The first 9 rows are patterns. Each new row is the sum of 2 different patterns, raised or lowered, with some noise. Before adding, each is slid sideways (what falls off one end comes back at the other), maybe read backwards, and multiplied by a number that may be negative. Names go in the order of the patterns.
Known rows, each followed by the names of its patterns:
[-19.2  10.3   2.7   4.6 -11.7   3.5 -20.7  -5.0 -19.1  -5.9 -19.4  -5.8
  -4.4   5.1  22.8 -23.5  11.4   8.4 -12.5  32.8  -3.6  22.8  -3.7   2.4
  11.5   9.4  13.5  12.1   2.2   3.1  -8.9  22.1   0.7  -5.8   3.0  -6.7
   9.9   2.9 -17.1  -4.4 -21.2   7.6  11.2 -19.4  13.6  10.9  -9.3  -5.4]
Git
[-21.2  -7.5   4.1 -13.4   4.0   2.0   5.4   7.6   9.1 -17.7   0.8 -13.7
   8.1   0.5  22.8 -23.4  16.6  -4.6 -13.4  12.2   8.3   0.9   0.8 -24.4
 -16.3   7.5   0.5  -2.1 -17.5   6.8   3.6   0.5  -1.3  10.8   6.5   6.0
  12.7 -22.9   1.1  -2.3  -5.4   8.9   2.0 -10.6   9.3   6.7  12.6 -11.7]
pepud
[  1.9  -2.0 -16.3 -31.6   4.1   0.8  -1.0  -4.6  -1.0  -8.5 -11.1  -4.1
   8.6 -22.6  10.1 -21.8  11.5 -19.8  -1.1  22.3 -21.4 -38.4   0.9   0.1
 -26.3   7.8   5.7   1.8   3.0 -14.3  -6.6  18.6  -3.4 -19.2   7.4 -16.5
   7.4  -9.8  21.5  -3.8  14.7   1.5   6.0  14.8  -9.3   8.5  -5.6  -7.3]
Rog
[-11.1   9.3  16.6   0.8  -0.3   0.2  21.3  -2.3   1.6 -14.6 -22.2  -8.8
 -10.1  -6.8   1.0 -27.3   0.5  32.6   4.7 -17.1 -13.2  19.3 -12.7  -8.8
  -1.9   5.8   7.7  -2.4   1.0 -13.6  17.4  15.0   3.3  -2.5   8.0  -3.2
  -9.0   0.5   1.8 -23.0  -8.4  -0.8 -24.9  -8.4   8.8  -1.4 -17.8 -11.7]
Tono
[-17.5   8.3 -17.4  19.4 -10.2  15.5   3.6  14.1  -3.7   8.8  -2.1   6.3
   4.0   6.2  -3.0  -3.2  10.4 -27.6  -6.9 -11.0  -4.2  -1.2   0.2 -11.1
  14.0  13.3 -21.3  -5.3  13.1  -0.8 -11.3  -3.4 -17.6  -8.5  -7.3  -4.5
  -9.1   5.5  10.1  -1.1  -3.4 -10.3  -1.6 -10.4  -2.4  -2.0  19.0  -9.1]
Tof
[ 15.8   8.5   3.3 -10.9   8.5  -8.2  -0.2  -2.0  -1.5  10.8   4.1 -29.9
  -2.2   8.9  24.4 -30.4   0.8  -5.0  -7.2  -3.1  -4.7  11.0  11.5  15.3
  -5.3  15.6   3.7   6.3  -4.1   9.8   9.6 -10.8  -2.7   7.4  -6.1   0.0
   0.5  -0.4   5.3   5.2  17.7  -4.1  15.0 -17.3 -11.4 -11.6 -13.4 -33.0]
Dib
[  8.6   5.1   0.7   5.8 -11.3 -19.2  16.6  -9.7  13.4   6.0  -6.6  -3.8
  -4.8  -7.5   0.9  24.7 -17.9   0.5   6.6   0.3  -8.6  29.6  11.6   3.8
 -17.7  -3.6 -11.3  10.8  -5.4  -8.7  -2.6   4.0  11.7 -16.4   0.7   2.1
   2.3 -10.5  10.8   0.9   3.1 -24.0  -1.5  -2.3 -15.2  16.2   8.9  -9.1]
rar
[  2.8  20.0   9.5   6.4   4.8  -5.4   8.7  22.7 -13.2   5.5   1.2  10.1
 -17.5 -10.6   9.8 -19.7  -8.8  -8.1  -3.1 -15.1  19.7   9.9 -17.1   1.2
  -0.6  -1.3  -9.6  -6.5  -8.6  -2.2  -9.9  -3.5  -6.9  11.4  -5.6  -8.8
   1.8 -10.4   8.4   4.4   3.9 -11.5   0.3   2.4   0.7  24.2  -1.6   5.0]
fotav
[-10.4  -6.6  19.5 -20.4  12.6  12.8  -2.3  37.0   6.8 -23.6  -6.6  -0.4
  10.7 -10.0   4.5   9.1  18.0  -6.5   8.8  -4.9   0.0 -21.6   7.6  11.3
  -2.9   3.1  -8.8  10.7  16.9 -13.3  20.4  11.2  -9.2  23.5  -0.6  -7.2
   6.1 -16.7  10.1  12.8  11.2  -0.7   6.1  -4.2  27.3  -2.0   5.5  20.4]
mezir

New rows. What belongs after each?
[ 7.0 18.8  7.2 11.1 21.2 18.8 14.4 22.8 26.6 20.2 25.9 16.5 28.0 11.1
 17.4 21.9 23.2 17.2 22.1 17.5 18.9 23.1  3.0  7.1 23.4 29.4 21.3  6.3
 21.7 18.8 17.5  6.4  8.0  4.8 23.5 17.7 39.4  8.9 26.4 18.1 21.7 29.4
 17.2 13.4 10.4  7.5 16.9 17.8]
pepud Tono
[-16.8  -7.0   1.4   9.0 -23.8  14.8   5.0 -11.5   7.6  -8.8   4.5  -3.0
  -5.8  -1.6  -0.7   5.7   7.4 -11.2  -3.1  -9.8   9.8  -9.9  -4.1  -2.2
  -8.3  -9.6  -4.0 -16.9 -14.7 -11.4   3.3  -1.8 -14.1   5.9   3.3  -8.1
 -13.4 -24.9   8.2  -7.5   3.7 -10.5  -5.4 -20.5 -10.2 -20.4  -8.1  -6.4]
Git rar
[-18.5  34.8  23.6   3.5  16.5  -6.7   0.9 -17.1  -0.3   1.1   1.6  -1.6
  14.7  20.8  -3.2 -31.6  10.8  -1.5 -14.7  52.7  -3.0  22.5  19.9  -9.6
   0.6  19.6 -30.5  -2.1  22.9  12.3 -16.2  -4.0   8.7  24.3  19.5  21.3
  14.4  -9.1  24.1  -8.1 -21.4  19.7  -5.5   7.8  15.7  14.3  12.7  -1.4]
Tof mezir
[ 26.9  37.1  17.5  -5.3  36.2   9.4 -13.5  25.6  16.7  29.8   9.2  13.3
  19.6  18.5  -3.4  13.3  14.7  16.2  19.7  -2.6   0.0  23.6  14.6  14.7
  19.1   8.0  20.1   9.1  20.5  29.7   7.9  27.7  26.9   8.1  18.8  22.7
  20.3  37.2   9.8   8.2  10.7  21.3   6.1  -3.0  16.1  21.4  20.0  32.9]
Tono mezir
[10.8  2.5  8.5 10.1 20.0 32.5 13.9 14.0 22.5 32.6 12.8 13.1  3.0 -7.2
  6.0  2.6  9.7 17.7 -7.2  8.6 51.2 30.6 -5.6  3.3 30.0  1.3 -0.1 20.0
 17.6 15.1 20.4 18.7  7.1 25.6 41.0 23.6 12.4 26.6 16.4 13.0 26.7 20.0
 -0.7  8.6 27.5 -5.2 10.6 25.2]
Tono fotav
[-34.9 -48.0 -17.2 -36.1  -8.0 -24.5 -39.3 -24.2   0.3 -25.6  -9.6 -27.6
 -56.5  -0.1 -38.4 -30.9  -2.8 -40.8 -33.7 -15.3 -28.5 -16.2 -13.8 -40.4
   1.8 -15.7 -15.6 -34.9   8.1 -29.2 -26.0 -37.9 -13.1 -38.3 -12.7 -17.8
  -2.9 -27.9 -53.3  -9.3 -43.9 -31.6   1.5 -38.1 -21.6  -2.7 -39.8 -23.0]
rar mezir
[ 1.5 23.2 27.2  3.0 12.9  4.3 22.3 33.4 36.9  9.7 12.8 31.6 15.1  3.0
 32.5  9.3 11.0 13.2 15.4  3.9 19.9 19.4  4.3 32.0 -2.2  4.3 14.4 13.7
 12.7 16.4  2.9 20.2 26.9  4.6  3.5 17.2  8.0  8.5 13.6 17.3  3.0  5.3
 21.4  9.3 -6.8 28.2 18.3 14.9]
rar fotav
[  5.5 -15.5 -24.0 -12.5  14.5  -3.4  -3.3 -19.3 -11.4 -14.3  -8.0 -21.9
 -24.0  -9.1  -8.2 -10.2 -11.4  -0.2 -11.1  -5.7   3.4 -29.5 -15.1  -9.5
 -16.6  -6.8 -18.0 -14.1 -12.8 -12.6  -9.3 -15.0 -22.1 -11.0  -4.1 -19.1
   8.4 -23.4 -12.1  -5.2  11.7 -24.0 -16.1 -18.4  -4.1 -10.5   8.2 -29.3]
pepud Dib
[  1.1 -11.1 -14.8 -10.5   5.8 -11.8  -5.2  -9.5  -0.2 -15.1 -11.6 -12.6
   0.8  -4.4 -14.3  13.7 -13.6  -7.4   6.4   3.3 -19.9 -13.0 -13.1   6.5
   2.5 -14.8  -0.2 -16.3 -11.3  -8.7  -6.8  12.7  -1.2 -13.4 -39.3  22.1
  -7.9 -10.2  -3.7   0.9 -26.8 -21.8 -17.0  -2.0  -2.3  -7.4 -17.6  -7.3]
Dib rar
[-2.0  9.2 -0.3  4.2 -4.6  9.0 21.6 15.7 14.8 13.0 -7.1 26.1 18.0  0.8
 17.2  4.7 -1.2 28.8  6.8  1.3 20.3 -0.8 13.6  7.1  6.1 10.1 14.1  1.6
 14.7 -0.6 11.2 16.3  8.0 13.4 17.5 14.4 15.2 -2.2  8.8  5.8  2.8  7.2
 -0.7 14.8  4.7 16.2 25.1  2.7]
pepud mezir
[ 27.2  29.0  18.1 -18.0  11.3  -8.6 -23.4  41.7 -19.1   4.1  23.7 -38.6
   4.9 -12.6 -12.5   7.0  -8.3  -1.8 -14.8 -14.5  -3.9  15.9   8.6  -7.5
   5.8  -6.9  10.8   2.9 -18.6  13.0   7.7   1.3  30.6  -3.5  -0.9  13.1
 -11.5  13.9  13.4  14.2  15.9   1.9 -10.2  -6.1  12.7  10.9  15.6  10.5]
Git mezir
[-24.3 -17.8  -3.0 -19.3 -17.3 -13.4 -17.1  -8.8   3.8 -22.5 -14.2   0.5
 -10.1 -12.4   3.9   6.7 -19.1 -21.7 -25.6 -26.4   5.7 -18.1 -20.3 -21.3
 -11.2  -8.6 -27.9 -13.0  -5.3  -8.9 -26.0  -7.7 -16.6 -15.6 -40.8 -15.7
 -21.1 -25.2   6.4  -9.0 -32.1   1.2  -1.4 -19.1  -7.5 -22.9 -30.7  -5.8]
Tof rar
[-33.7 -17.5  -8.8 -15.5 -28.3 -14.5 -15.3 -27.2 -26.4 -24.0 -28.6 -35.7
 -10.4 -36.6 -21.9 -22.8 -29.4 -21.5 -16.0 -49.0  -6.8  -2.4 -32.9 -27.7
 -32.6 -32.6 -29.1 -12.0 -25.2 -35.1 -21.7 -12.6 -19.0 -41.7   9.7 -18.7
 -28.6  -9.3 -14.4  -8.7  -4.8 -20.2  -3.1 -20.3   7.6 -22.7 -12.8 -27.0]
fotav mezir
[ 16.8  -8.7  14.8  -2.2   6.8 -22.2  -0.9  -8.9  -2.9  -1.0 -11.4   2.4
  -4.3   6.3  11.3  -1.1   5.8  17.4  33.9  -2.7  -1.1  -0.8  11.9  -5.0
  -2.3  17.5   5.2  -4.2  25.2   1.2  15.0  -5.4  27.1  -4.6 -22.3  16.4
  41.8 -13.8  -5.2  26.1  -9.6  -9.7  -6.9 -14.2  11.4   3.8 -16.0 -10.3]
Rog fotav
[ 8.9  8.8 12.2 24.1 -1.5 19.7 24.3  9.2 17.1 12.6 13.9  2.7 16.0 17.9
  0.5 33.1  6.4 18.2  9.7 14.9 27.6 12.2 13.2 13.1  8.0 20.9  4.3 11.9
  1.1 28.2  7.1 16.9 14.4 10.9  5.0 12.4 13.2 11.3 19.3 -1.7 14.1 22.0
 -1.3  8.0 -1.5 12.1 12.3  5.3]
Git fotav
[  9.8  14.7  28.7  -0.6  23.5   6.8   9.3  20.0   4.1   7.3  40.8  16.1
  21.8  19.0   0.1  27.7  23.0  15.4   6.8  21.5   0.2  17.6  26.8  13.9
  15.7   8.7  18.3  39.9  14.4  -6.8  24.9   7.3 -10.0  45.8   1.5  17.3
  24.2   7.8  -7.7  10.6  -6.4  32.8  15.4  25.8   1.9  11.4  16.4  31.1]
rar mezir
[ 16.8   0.0   3.0  10.5  -3.6 -13.0  -7.7  -2.5  19.5 -29.4   0.7  34.0
   8.3 -23.8 -15.4  16.1 -20.4  14.5  -0.2  10.1  15.0  -7.0   1.7  -1.5
  12.0  11.2  -6.0  10.6  29.3   6.0 -10.5  14.5   0.8 -21.6 -10.4  -4.8
 -30.2  10.3  11.3  12.7 -22.4  -9.6 -28.2  32.8   4.2   7.6  13.3  -8.2]
pepud Tono
[-28.0  10.8   0.6 -10.8  17.0 -23.3   3.4   3.6  11.0  19.1  -1.6  20.6
   6.9  23.1  -1.1  14.7   1.4   4.1  -6.8  16.5   4.9  18.3 -13.0 -21.0
  26.2  -5.7  -0.1  22.5  16.0   8.8   4.2   3.5   0.9  -2.6   2.0   8.1
 -30.6   2.8   1.7  -4.5 -12.9 -16.6 -18.2  -9.9  -3.8   4.6 -31.5   3.0]
Git fotav
[ 15.4  13.1   5.5  26.3   4.7  18.1   5.6   2.8 -17.9  31.5   9.6   9.2
  -3.1   0.0   2.7 -11.1  -2.6  33.9  11.5  26.5  -3.6   0.8  16.0   4.5
   7.6  -2.7  -2.1  12.1   2.0   2.4   1.8 -12.1  -2.8  -6.3  18.0   9.2
 -12.1  17.7 -30.8  10.2   4.7  -9.0  21.2 -14.3  -1.7  15.3  21.6  11.4]
Git rar
[ 10.1   8.3 -23.2   5.3  14.8  10.2  -8.8   1.5 -12.3  15.6 -20.3   3.8
  33.0   9.5 -15.1  -8.6  20.7   3.1   2.1   7.1  22.8 -16.3  19.0   4.5
  -2.3   3.5 -12.0   6.2   7.4   4.2  18.7  13.3  -4.6  18.7   1.8   6.9
   8.7  -4.7 -18.0   9.2 -20.6  -2.5  10.4 -18.7  34.5  -2.2 -10.0 -12.6]
Rog mezir
[-33.2   3.0  -9.4   3.7   0.2   5.9   7.9  45.9  -7.4 -18.3  -8.4   7.2
   1.0  -1.9  -7.0  -3.1  -2.7 -23.2 -13.5  20.7 -12.3   4.5 -29.6  28.3
  -1.6  -5.9   0.8   7.1  -6.9 -20.2 -25.7 -11.2  17.2 -14.1 -11.4  -0.6
  -2.7 -15.8 -18.2   0.7  -8.4   1.7   1.1   5.0 -11.6  -3.6 -27.0   7.5]
pepud Dib
[-25.2   0.9  -0.9  18.6 -18.9 -35.7  10.3 -22.3 -20.3   7.4 -16.0   0.4
  -9.6 -18.5   9.4 -10.8  -3.0  -8.5 -18.9   4.9 -16.9 -16.5 -29.4 -21.5
 -11.5 -22.7 -24.7  -5.8 -33.5 -17.5 -37.8   3.5 -20.7 -20.5  18.3 -30.7
 -10.7   4.0   6.7   2.9  -1.6   9.0   1.2  15.4 -12.8  -2.1 -18.9  -0.3]
Git Tono
[ -8.4  -4.9  -2.1 -17.8 -28.8  -8.6 -16.0  -1.2 -10.4 -14.5   5.7 -15.7
 -34.1  -3.3 -23.4 -31.4  -2.1 -21.8 -17.9  11.1 -15.6  -1.2 -21.1  -2.8
 -12.7  -4.1  -6.3  -2.7 -27.5 -24.7  -9.6   2.0 -11.6 -35.1  -1.8 -12.2
  -7.2 -14.6 -22.2 -43.3  -5.2  -7.5 -19.8 -10.2  13.3 -25.0 -19.8  -4.5]
Tono rar
[ -1.5 -16.0 -14.0  -6.8 -48.6  -4.8 -24.2 -15.2 -12.2 -19.7 -18.5 -15.2
  -8.1 -38.8 -18.6 -10.8 -17.8 -40.4 -38.6 -22.0 -20.4 -21.0  -4.5 -39.9
 -30.5  -9.8 -37.3   5.2 -14.5  -7.2 -31.6   0.3 -50.1 -15.7 -11.5   4.5
 -19.9 -21.2 -30.1 -13.9 -25.5 -32.4 -34.7  -0.2 -14.1 -15.3 -38.0   3.9]
pepud Dib
[ -6.5   3.2   4.5 -14.7 -16.3   7.1  10.1   6.5  -6.0  -0.2 -11.2  12.0
  -8.5 -10.1   9.4  21.4 -14.8 -16.9   6.0  10.8 -21.6  -4.4 -15.1 -10.8
   0.4  -3.0  18.4   7.3   7.8  -1.5  18.2   8.0  -2.0  -7.8  -4.5   4.8
  -0.2  -5.7 -10.6  -3.8  -4.7 -12.2   1.0   3.5  -1.9   6.9   3.4   7.8]
Tono Dib
[ 16.3 -11.6 -19.0   4.9  46.8 -14.4 -34.0   5.0   5.4 -14.5  16.8  -0.5
  14.5   1.7 -15.2 -16.6  46.5  13.3   1.4  19.1   7.7  -5.4   0.1   2.6
  -4.1   8.9   4.5   6.9  14.0   2.4   1.6   2.1   8.3  -3.6  -7.6  -4.4
 -24.6   1.7 -10.2   7.4 -13.9  -7.5 -12.7   0.1   2.9  16.3  -8.3   9.0]
Rog Dib
[-12.1  -3.6 -13.4 -16.7   0.9   6.4   5.7 -23.4  -7.0  13.5 -12.0 -12.7
  18.1 -15.3   0.6   0.0 -16.7  -1.7  -9.9   3.1  -4.0 -21.2   0.1  -3.8
  -7.9 -13.5 -24.8 -12.2 -12.0 -10.8   1.4 -31.5  -7.7 -35.8   8.8 -15.3
 -18.8  11.0 -39.6 -11.5  -7.1  -4.1  -3.9  -8.6   3.2  -6.3  12.5 -15.9]
Git fotav
[ -1.6  -8.7 -17.3   2.5  12.8   2.9  -7.5  -3.3   3.9  -4.5   0.7 -26.1
 -12.8  11.0   2.0 -21.5  -4.2   8.8 -17.7   2.9  18.7 -25.5   3.5   3.8
 -14.0  11.4  -2.8   8.9 -13.3  -4.1 -19.2   3.7   1.5  -3.6  16.1   8.4
 -17.0  -3.2  -7.4 -21.8 -22.5  12.4  -9.1  -0.4 -17.1 -12.9   5.2 -23.2]
pepud Rog
[ 14.2 -11.0  24.1   5.2 -14.4  24.6  -1.1  -6.0  19.9  16.5  17.3  -2.7
   3.1  31.4  19.3  27.0   6.5  22.0  -1.6  16.1  10.3  25.4  -2.1   4.7
  17.9  33.0   6.5 -19.1   4.5   2.4  17.9  36.6 -11.6  16.0  33.5  -9.8
   5.7  16.0  -8.3  22.4   8.5  16.6  -1.1  10.2  12.2  32.5   8.7  25.7]
Tono mezir
[ -3.5  -5.5   1.0  -2.4 -28.9 -12.2   2.6 -25.2   9.2 -13.4  10.5 -16.7
 -12.5  10.0   1.8  -5.4   4.6  -5.1  -4.3 -10.2   1.9  -9.5 -23.9  -0.7
 -22.9  14.2   5.4  -5.3   3.9  10.6 -14.7  -6.6 -20.2  10.1  -7.6  -4.0
  -8.7 -14.7   0.7 -13.9  -7.3  13.2  -1.2 -24.8 -29.6   9.0  -9.3 -12.2]
Git Dib
[ 16.6 -41.1  12.0 -21.1   5.0 -10.8 -10.1 -18.3  -8.4  -8.5  -1.5  -3.2
   7.3 -27.3  -0.2  -1.6 -14.7  -2.1  -4.5  -1.9  16.6  -3.2  16.7  -4.0
 -14.1  13.5 -13.1 -22.5  11.7   5.7  17.2  -5.9  -4.6  -6.3   9.2  -2.2
   6.4   0.5  13.9   5.9   6.7  -8.8   1.7  -5.9 -17.6  23.7 -18.2 -11.0]
Git pepud
[  5.6  -6.5  -1.2  -3.6  -4.2   8.0  21.1   1.2   8.4  -0.2  26.2  -5.8
   0.9 -20.8 -15.9  30.8  18.4 -15.7  10.5 -21.9   4.0 -36.3  25.7  -1.7
 -16.6 -12.2 -14.8 -16.1   4.3   9.7  -1.6  -3.4 -19.0  -5.4   2.6   6.9
  -5.0   4.4   5.8  11.9  33.1 -20.4 -12.2  15.3 -34.3  -6.2   8.3  14.3]
Git rar
[-10.5 -23.9 -29.5 -18.8 -30.1  -9.1 -27.4 -29.9 -24.3  -3.6   5.2 -25.4
 -28.9 -21.2 -25.5  -6.6  -4.7 -22.5   4.5   3.4 -34.6  -7.2 -25.0  -6.5
  -7.4 -12.7  -4.5 -25.2 -14.1   9.7 -24.7 -10.8 -11.0  -3.6   1.2  -2.5
   8.0 -14.3  -6.3  -6.5 -23.6   6.1 -32.8 -28.8   6.8 -27.5   8.4 -16.2]
Git Dib
[ 31.2  15.1  22.0   3.0   9.3  17.9  -5.8  18.6   7.8  20.1  11.8  28.2
  -4.9  21.8   7.7  32.5   6.9  34.1  -8.9  40.7  23.2  -5.5  36.5  31.0
   5.6  16.5 -14.5   5.7  30.3  14.7  19.2  -0.8  24.0  35.8  13.2  19.7
  29.4  31.0  32.1  36.3   5.1  20.7  14.7  28.1  24.2  41.0   0.7  31.9]
Git pepud
[ -4.0 -15.1   4.1 -12.0 -35.5 -14.9 -30.1   2.5   0.4 -23.9   3.5   0.7
 -33.9 -11.6 -19.3  -8.0   2.8 -20.4 -16.6 -17.9 -35.0 -26.1 -28.7 -23.0
 -30.0 -21.9 -18.9 -11.2  13.9 -33.2  -7.6  14.9 -19.3  27.3 -12.2  11.4
 -15.5  -2.9  -9.1 -11.1  15.5   3.9 -17.8  -8.1 -12.8  12.3   0.1 -12.4]
Git Tof
[  0.3 -20.1   7.0   9.9  -7.9   8.2   1.6  -2.3  -5.1  -9.0  -8.9  -5.5
   4.1 -11.9   0.1  -4.8 -16.7  -2.6   1.3 -23.8 -33.9  -0.3  -9.6  -8.5
 -19.8  -1.8 -23.0 -22.4 -16.0   4.2 -19.4   6.7 -16.0   1.8   4.5 -24.3
   2.8 -19.0  -7.8  -7.6 -14.1 -22.0   1.1  -1.2   1.8 -10.2  -7.5 -12.3]
Rog Dib
[ -1.7  15.6  -3.9   6.6  -2.1   5.9  11.0   0.7  12.1  16.4  14.7   1.3
  37.7  -4.6   7.1  -6.1  28.5   5.4  -7.8  22.8  17.6   3.2  22.3   7.9
  16.6  11.9  -3.9 -15.1  42.6  11.0  26.9  22.2  16.4  -1.5   8.4  -6.9
   7.6  25.5  -2.9   9.8  14.6  13.7  -1.5  33.7  25.7   6.1  -8.9   9.8]
Dib rar
